The groups are shells around one centre, one inside the other: the same stretched ball of 8 dimensions in 9 sizes.
Known rows, each followed by its group:
[ 1.88  1.57  1.08 -0.35 -1.61 -3.30 -3.09 -1.80 -0.64 -0.67 -1.41] : Kirer
[ 1.50 -2.25  5.93 -3.02 -2.06 -3.26 -4.56 -2.84 -4.36 -3.24  0.65] : Mufod
[ 2.18  2.35  1.60  0.14 -1.06 -1.71 -2.47 -1.20  0.11 -0.11 -0.47] : vebe
[-0.02  2.92  0.30  0.01  0.17  1.32 -1.13  2.41  2.08  2.91  0.28] : teda
[ 0.22  1.36  3.02 -3.33  0.34 -0.12 -2.49  0.94 -0.88  0.29  0.90] : vebe
[ 2.16  5.42 -1.57 -1.98 -0.43 -2.65 -1.65 -3.18 -0.51  0.02 -2.03] : nasov
[ 1.07 -0.36  3.85  0.37  0.22 -1.46 -3.41 -0.64 -1.12 -0.50 -0.26] : Kirer
[ 0.66  3.16  0.92 -3.27  0.22  1.32 -0.96  0.95  0.62  2.03  1.73] : Mosos
[ 1.26 -1.13  5.19 -2.58  1.55 -2.90 -4.35 -2.18 -3.33 -2.24 -0.13] : buvos
[ 1.51  3.51  0.20 -0.25  0.66 -1.69 -2.29 -1.18  0.08  0.35 -2.07] : teda
[ 1.76  3.67  1.40 -3.04 -1.55 -2.14 -2.76 -1.61 -1.63 -1.62 -1.85] : buvos
[ 1.09  0.68  1.84 -0.73 -2.34  1.72 -1.52  1.42  0.76  1.71  1.05] : zelok
[ 1.44 -0.85  6.71 -2.42 -1.36 -1.76 -4.21 -0.83 -3.03 -2.87  1.02] : vage
[ 1.12  0.10  3.38 -1.78  1.19 -2.57 -3.62 -1.52 -1.93 -1.01 -0.42] : Kirer
[ 1.21  2.95  0.17 -2.81 -0.77 -2.10 -2.20 -3.73 -2.64 -0.65 -1.68] : Mosos
[ 0.20  4.50  0.72 -0.67  1.13 -0.57 -1.72  2.52  2.32  1.93  0.38] : Mosos
[ 0.19  4.26 -0.41 -3.05  0.27 -1.55 -1.55 -0.24  0.17  1.35  0.30] : zelok
[ 1.33  4.38  0.10 -4.19 -1.17  1.44 -0.52 -0.91 -0.45  1.30  1.13] : buvos
[ 0.56  0.10  4.33 -2.89 -0.56 -0.03 -2.46 -0.36 -1.67  0.02  2.79] : vage
[-0.57  2.33  1.02 -3.63 -1.05 -1.43 -2.07 -0.95 -1.84  0.41  0.42] : vage
[-0.78  2.35  2.83 -2.89 -0.82  0.19 -1.86  1.44 -0.45  1.00  2.36] : vage
[ 2.77  2.95  0.88 -0.35  2.51 -1.55 -2.41 -1.37  0.65  0.39 -1.38] : buvos
[-1.10  3.01  0.64 -1.65  1.11 -4.01 -2.95 -0.72 -0.98  0.36 -0.70] : Mufod
[-0.34  3.98  0.28 -3.42  0.60 -0.93 -1.76 -0.34 -0.87  0.84 -0.40] : vebe
[-0.40  3.41 -0.91  0.08 -1.60 -1.01 -1.42  1.11  1.46  2.34 -0.25] : vebe
[-1.28  2.52  3.17 -1.97  0.37 -2.95 -3.40  1.51 -0.72 -0.40  0.38] : teda
[-1.28  2.22  2.16 -0.33 -1.26 -3.15 -3.16  0.75 -0.61 -0.02 -0.15] : Kirer
[-0.66 -1.07  2.20  2.48 -2.25 -1.34 -2.89  2.19  1.17  1.82  0.51] : Mosos
[ 0.87  1.75  2.82 -4.77 -0.43  0.50 -1.73 -0.43 -1.42  0.39  2.55] : Mufod
[-2.09  6.97 -2.87 -0.53 -0.84 -1.12 -0.44  1.89  2.24  3.49 -0.15] : Mufod
[-1.16  6.32 -0.04 -1.67  1.53 -3.54 -2.23  0.34  0.37  0.71 -0.51] : Mufod
[ 1.93 -2.33  8.63 -2.33 -1.20 -2.27 -4.94 -0.82 -3.34 -3.67  2.09] : buvos
[-1.00  3.59  1.59 -4.24  0.65  0.59 -1.61  1.47 -0.63  1.18  0.92] : Mosos
[ 0.80  1.54  1.13  2.47  0.31 -1.42 -2.80  2.73  2.77  1.68 -1.33] : zelok
[ 0.00 -2.06  6.86 -0.98 -1.23  0.28 -3.28  1.58 -1.22 -0.19  3.74] : buvos
[ 0.54 -0.11  3.67  0.81 -0.95 -1.06 -3.45  1.33 -0.14 -0.24 -0.80] : nasov
[ 1.11  4.48 -0.98 -0.41  2.29 -2.24 -1.87 -1.07  0.94  1.43 -1.54] : Mosos
[-0.23  0.09  3.03 -1.67 -0.72 -0.47 -2.86 -0.17 -1.91 -0.06 -0.28] : Kirer
[-0.62  3.80  0.05 -1.50 -0.78 -4.48 -2.86 -1.23 -1.02 -0.19 -1.19] : zelok
[ 2.04  0.14  1.57  0.92 -1.50 -2.34 -3.03 -1.20 -0.06  0.02 -1.00] : vage
[ 0.62  3.76 -1.15  0.02 -0.03 -1.15 -1.28 -0.30  1.35  2.31 -0.26] : vebe
[ 1.69  3.52 -0.52 -2.49 -1.75  0.04 -1.25 -1.54 -0.54  0.73 -1.00] : nasov
[ 1.05  4.63  0.53 -2.07  0.76 -4.99 -3.68 -2.15 -1.67 -2.12 -3.89] : Mufod
[ 2.14  1.21  3.92 -2.31  1.51 -2.26 -3.88 -1.30 -1.89 -2.11 -1.55] : Kirer
[ 2.67  0.90  4.15 -1.80 -0.68 -2.69 -3.59 -3.23 -2.70 -2.50 -0.23] : vage
[ 2.32 -1.44  4.65 -1.46 -0.92 -2.31 -4.14 -1.46 -2.16 -2.06 -0.48] : vebe
[ 1.50  1.83  5.67 -3.58  0.84 -2.76 -4.01 -1.65 -3.03 -3.09  0.49] : zelok
[ 1.99  1.09  3.49 -2.47  1.38  0.45 -2.34 -1.40 -1.45 -0.18  0.82] : Kirer
[ 0.55 -1.54  5.04 -0.47  0.45  2.02 -2.38  2.19  0.27  1.49  2.86] : nasov
[ 0.83  0.53  5.39 -3.16  0.84 -0.79 -3.48  0.03 -2.15 -1.49  0.94] : vebe
[ 0.61  0.57  1.51  1.71 -0.29  0.26 -2.23  2.79  2.38  2.31 -0.07] : Kirer
[ 0.40  1.52  3.90 -2.92 -1.59 -4.28 -4.27 -2.12 -3.59 -3.14 -1.23] : Mosos
[ 2.59 -1.84  7.36 -1.01  0.04 -4.85 -5.77 -0.90 -2.24 -3.98  0.10] : Mufod
[ 2.71  0.52  4.45 -2.77  0.20 -0.85 -2.90 -3.02 -2.66 -1.63  1.13] : nasov
[-2.14  0.43  2.56  0.20 -1.14 -3.52 -3.58  2.11 -0.09  0.65  0.42] : Mosos
[-0.30 -1.77  6.16 -0.91 -0.06 -1.49 -4.12  1.79 -1.22 -0.77  1.64] : vebe
[-0.35  3.28  0.71 -1.78  0.05  2.80 -0.59  1.81  0.85  2.82  0.98] : Mosos
[ 1.14 -2.01  5.35 -1.40  0.08  0.22 -3.46  1.21 -0.96 -0.33  1.11] : vebe
[-1.89  2.06  0.79  1.30 -1.49 -4.00 -3.08  1.79  0.89  1.23 -0.31] : buvos
[-0.39  2.42  2.48  1.07  0.17 -2.39 -3.36  2.84  1.44  0.38 -0.94] : nasov
[-2.23  1.27  1.81 -0.05  0.30 -0.07 -2.42  4.38  1.53  2.46  0.24] : zelok
[-1.33  0.24  4.42  1.08  1.03 -4.77 -4.86  3.14  0.59 -0.55 -0.23] : Mufod
[ 0.32  1.07  0.70  1.19 -2.79  0.46 -1.54  0.85  0.98  2.14  0.37] : zelok
[-0.87  3.37  2.03 -1.22  0.12 -5.12 -3.98  1.83  0.29 -0.81 -1.06] : Mufod
[ 2.40  1.18  1.36 -0.76 -1.49 -1.70 -2.72 -2.52 -1.37 -0.74 -1.66] : vage
[ 1.72  3.41  2.77 -4.25  0.65 -3.50 -3.58 -3.12 -3.31 -2.95 -1.83] : nasov
[-0.72  4.54 -2.06 -1.31  0.42 -1.83 -1.53  1.51  1.76  2.55 -1.23] : buvos
[ 1.64 -0.30  3.70 -3.89 -1.54 -1.60 -3.07 -3.25 -3.72 -1.75  0.75] : zelok
[ 1.72  2.76  2.72 -2.51 -0.26 -0.70 -2.55 -0.22 -0.67 -0.72 -0.15] : teda
[-0.53  2.49 -0.28 -1.12 -0.53 -0.93 -2.00  1.02  0.39  1.67 -1.24] : teda
[ 0.21  1.45  4.39 -2.35  1.05 -0.21 -2.95  1.71 -0.54 -0.21  0.99] : Kirer
[-0.51  1.44  3.03 -3.16 -1.11 -2.27 -3.17  0.41 -1.63 -0.67  0.55] : teda
[-0.81  1.20  2.43 -1.83  0.47  1.65 -1.63  1.60 -0.25  1.96  1.43] : teda
[ 0.37  4.88 -3.00 -2.49  0.15  0.64 -0.02 -0.68  1.02  3.41 -0.14] : buvos
[ 0.71  1.30  2.81 -0.27 -0.39  0.64 -2.30  0.94 -0.02  0.64 -0.04] : vage
[-2.19  3.72  0.58 -1.36 -0.55 -0.83 -1.61  1.55  0.13  2.00  0.81] : vage
[ 1.95 -1.73  5.73 -3.17 -1.10  0.26 -3.26 -1.28 -2.91 -1.55  1.60] : teda
[-0.71  3.42 -1.67  1.22 -0.56 -0.85 -1.36  1.89  2.40  3.23 -1.00] : teda
[ 3.13  0.70  2.64 -1.74  1.12 -2.58 -3.39 -3.29 -1.92 -1.53 -1.23] : zelok
[ 0.02 -0.51  3.27  1.16 -0.34 -2.23 -3.33  1.86  0.98  0.97  1.24] : nasov
[ 2.99  3.18  1.35 -3.58  0.10  0.24 -1.42 -3.09 -1.46 -0.15  0.56] : nasov

New rows. What belongs after each?
[-0.59 -2.07  6.57 -0.73 -0.67  0.15 -3.32  2.10 -0.99  0.17  3.48] : Mosos
[ 2.24  2.35  2.91 -2.84  1.20 -3.88 -3.81 -1.98 -1.67 -2.18 -1.18] : vage
[ 1.96 -0.61  5.70 -4.20 -1.92 -3.21 -4.35 -3.37 -4.71 -3.89  0.28] : Mosos
[ 2.05  4.00 -1.46 -2.21 -1.78  0.80 -0.48 -2.07 -0.05  1.64 -0.46] : zelok
[ 2.58  3.43  1.03 -5.46 -0.68 -1.52 -2.26 -3.69 -2.98 -1.71 -1.24] : buvos
[-1.66  1.61  0.61 -0.03 -0.31  0.22 -1.58  1.78  0.64  2.82  0.61] : teda
[-0.32  1.50  3.17 -2.97 -0.53 -1.86 -2.69 -1.21 -2.27 -0.42  1.60] : nasov
[ 0.97  1.83  1.28  0.55 -0.87  0.90 -1.67  0.66  0.79  1.58 -0.28] : vage
[ 2.44  1.59  2.80 -1.19  1.39 -3.44 -3.78 -1.45 -0.80 -1.52 -1.40] : Kirer
[-1.18  1.34  3.09  1.52  0.48 -1.33 -3.10  3.46  1.48  1.27  0.20] : vage
[ 0.00  2.78 -0.90  2.17 -2.00 -0.70 -1.62  2.18  2.67  2.69 -1.04] : Mosos
[ 3.63 -2.53  5.35  0.14 -0.12 -1.66 -3.97 -1.71 -1.15 -1.46  0.72] : Mufod
[ 1.84  1.91  2.63 -1.42  1.14 -3.39 -3.43 -2.80 -1.88 -1.50 -0.93] : nasov
[ 1.61  1.73  2.09 -3.19  0.56  0.43 -2.27 -0.65 -1.28 -0.13 -0.85] : vage
[ 0.27 -0.68  3.05 -0.48 -2.26 -1.15 -2.79 -0.25 -1.08  0.31  1.15] : Kirer
[-2.23  2.09  2.14 -0.99 -0.24  0.33 -1.99  3.16  0.49  2.07  1.12] : vage
[ 1.90 -0.93  5.91 -2.93  2.34 -1.28 -4.20 -0.97 -2.66 -2.18 -0.20] : Mosos
[-1.50  2.50 -0.94 -1.58 -0.04 -0.92 -1.60  0.71  0.10  2.49 -0.58] : zelok
[-0.43 -0.32  3.68 -2.07 -1.20  1.19 -2.06  0.73 -1.29  1.04  2.30] : teda
[ 1.95 -1.07  5.96 -0.08 -1.89 -2.46 -4.19  0.37 -0.73 -1.82  1.51] : Mosos
[-1.12  2.39  0.30 -2.15  1.72  1.84 -1.02  2.42  1.06  3.34  0.73] : buvos
[-0.68  2.01 -0.31 -0.15  0.02 -0.07 -1.66  0.57  0.31  2.30 -1.13] : vage
[ 1.50  2.12  4.46 -3.33 -0.65 -1.94 -3.02 -2.44 -2.86 -2.07  1.44] : Mosos
[ 0.68  5.05 -0.83 -1.27 -0.78 -2.43 -1.82 -1.11  0.12  0.57 -1.29] : vebe
[ 2.37  2.40 -0.02  1.13 -0.24 -1.73 -2.05 -0.56  1.73  1.35 -0.63] : nasov
[ 0.10 -0.17  3.24 -0.46  0.86  0.37 -2.36  1.39  0.29  1.60  1.66] : vebe
[ 0.71 -1.78  6.05 -1.05 -2.74 -2.04 -3.89 -0.89 -2.61 -1.80  2.06] : Mufod
[ 1.64  1.21  3.80 -3.24 -1.17 -1.92 -2.97 -1.49 -1.91 -1.35  1.53] : vage
[-1.04  3.51 -0.67  0.46  0.30 -0.91 -1.41  1.22  1.51  2.86  0.02] : vebe
[ 1.13  0.56  4.56 -2.52  1.32 -0.53 -3.04 -0.56 -1.70 -0.72  1.10] : vebe
[-0.55  3.16  1.69 -1.24  0.40 -3.43 -2.98 -0.46 -0.87 -0.19 -0.30] : teda
[-0.42  4.05 -0.63 -0.43 -2.02 -3.69 -2.25 -0.79 -0.02  0.63 -0.75] : Mosos
[ 0.54  4.01 -0.84  1.68  0.87 -1.81 -1.96  0.48  1.91  1.89 -1.88] : vage
[-0.74  3.20  0.72 -1.32 -1.45 -1.88 -1.92 -0.14 -0.35  1.06  0.80] : Kirer
[-1.78  1.51  2.85 -0.43  0.50 -2.11 -3.31  2.21 -0.24  0.48 -0.28] : teda
[ 0.79 -0.68  2.95  1.06  1.38 -0.04 -2.88  1.41  0.76  1.32 -0.18] : vage
[ 0.94  2.55 -0.49  2.08 -1.45 -0.20 -1.38  0.73  2.15  2.52 -0.45] : vage
[ 1.77  1.41  2.38  0.72  0.65 -3.71 -3.78  0.31  0.79 -0.55 -1.22] : vage
[ 0.81 -0.66  2.35 -0.19  0.52 -1.37 -3.05 -0.30 -0.56  0.59 -0.43] : Kirer
[ 1.39 -0.46  3.42  0.98 -1.50 -0.26 -2.99  0.49 -0.13  0.05 -0.35] : nasov
[-0.40 -0.81  5.51 -2.84 -0.93 -3.75 -4.59 -0.62 -3.35 -2.47  0.52] : nasov
[-0.46  1.27  1.04  0.39 -0.07  0.21 -1.36  1.00  1.16  3.00  2.12] : Mosos
[ 2.30 -0.24  6.66 -2.19  0.03 -0.83 -3.92  0.16 -1.61 -2.29  1.22] : zelok
[-0.40  1.65  4.29 -0.78  1.06 -1.75 -3.63  1.31 -0.88 -0.81 -0.42] : zelok
[ 0.39  3.47 -2.14  0.20 -0.29  3.24  0.35  1.39  2.54  4.65  0.11] : buvos
[-0.16  2.04 -0.78  0.06 -0.33  2.89 -0.11  2.03  2.32  4.55  1.38] : nasov
[ 2.37  1.50  0.50 -1.15 -1.68  0.06 -1.34 -2.02 -0.18  1.19  0.75] : nasov
[ 2.76 -0.03  4.84 -1.33  1.23 -0.96 -3.56 -1.81 -1.92 -1.74 -0.36] : nasov
[ 1.27 -0.38  3.32 -1.27 -1.09 -3.94 -4.44 -1.67 -2.49 -2.33 -2.18] : zelok
[ 1.15 -0.42  4.45 -0.45 -1.05 -0.90 -3.34  1.65  0.18 -0.23  1.12] : vebe
[ 3.09  2.09  1.60 -1.20  0.17 -4.93 -4.15 -3.61 -2.03 -2.77 -3.65] : Mufod
[ 1.62 -2.44  7.33 -3.05 -1.26  0.41 -3.70 -0.08 -2.82 -1.91  2.39] : nasov
[-0.33  1.88  4.37 -2.20  0.90 -2.77 -3.86  1.82 -0.62 -1.08  0.41] : vage
[ 0.22  3.51 -0.13  0.32  0.02 -5.20 -3.28 -0.34  0.62  0.06 -1.86] : Mosos
[ 3.26  2.41  1.84 -1.44  0.31 -0.35 -2.17 -2.96 -1.26 -0.69 -1.07] : zelok
[-0.06 -0.65  3.03  0.01 -0.81  1.18 -2.39  2.92  0.91  1.77  0.84] : Kirer
[ 0.26  1.69 -0.02 -0.61  0.36  0.83 -1.46 -0.46 -0.25  2.01 -1.19] : Mosos
[ 1.57  3.35  1.35 -2.52 -1.12 -2.56 -2.79 -1.17 -0.98 -1.09 -1.24] : teda
[-1.73  3.59  1.42 -2.27  1.93 -2.41 -2.75  1.88  0.03  0.86 -0.25] : zelok
[ 2.91  1.21  3.44 -1.15 -0.87 -2.54 -3.56 -3.43 -2.60 -2.55 -1.56] : buvos
[-1.42 -0.19  3.47  1.08  0.09 -0.09 -3.08  5.18  2.06  1.94  0.68] : buvos
[ 2.28 -3.46  6.83 -1.41 -1.79 -0.93 -4.19 -1.06 -2.71 -2.15  1.45] : nasov
[-0.74  0.70  0.60 -1.74  0.06  1.80 -1.06  0.63 -0.20  2.97  1.06] : zelok
[-0.67 -1.22  3.75  0.40 -0.18  0.62 -2.79  1.59 -0.54  1.17  0.56] : zelok
[ 3.85 -0.12  4.57 -2.06  0.30  0.32 -2.57 -2.46 -1.51 -1.00  1.63] : buvos
[ 3.49  2.60  1.58 -3.08 -0.69 -0.56 -1.93 -3.48 -1.69 -0.89 -0.17] : vage
[-0.25  3.67 -0.37 -1.34 -0.78 -0.90 -1.57 -0.65 -0.42  1.26 -0.86] : vebe
[ 0.48  5.29 -0.71 -3.31  0.28 -1.54 -1.40 -0.84 -0.10  0.97 -0.21] : vage
[ 2.18  1.96  2.86 -1.33  0.46 -1.25 -3.04 -0.33 -0.41 -0.87 -1.03] : vebe
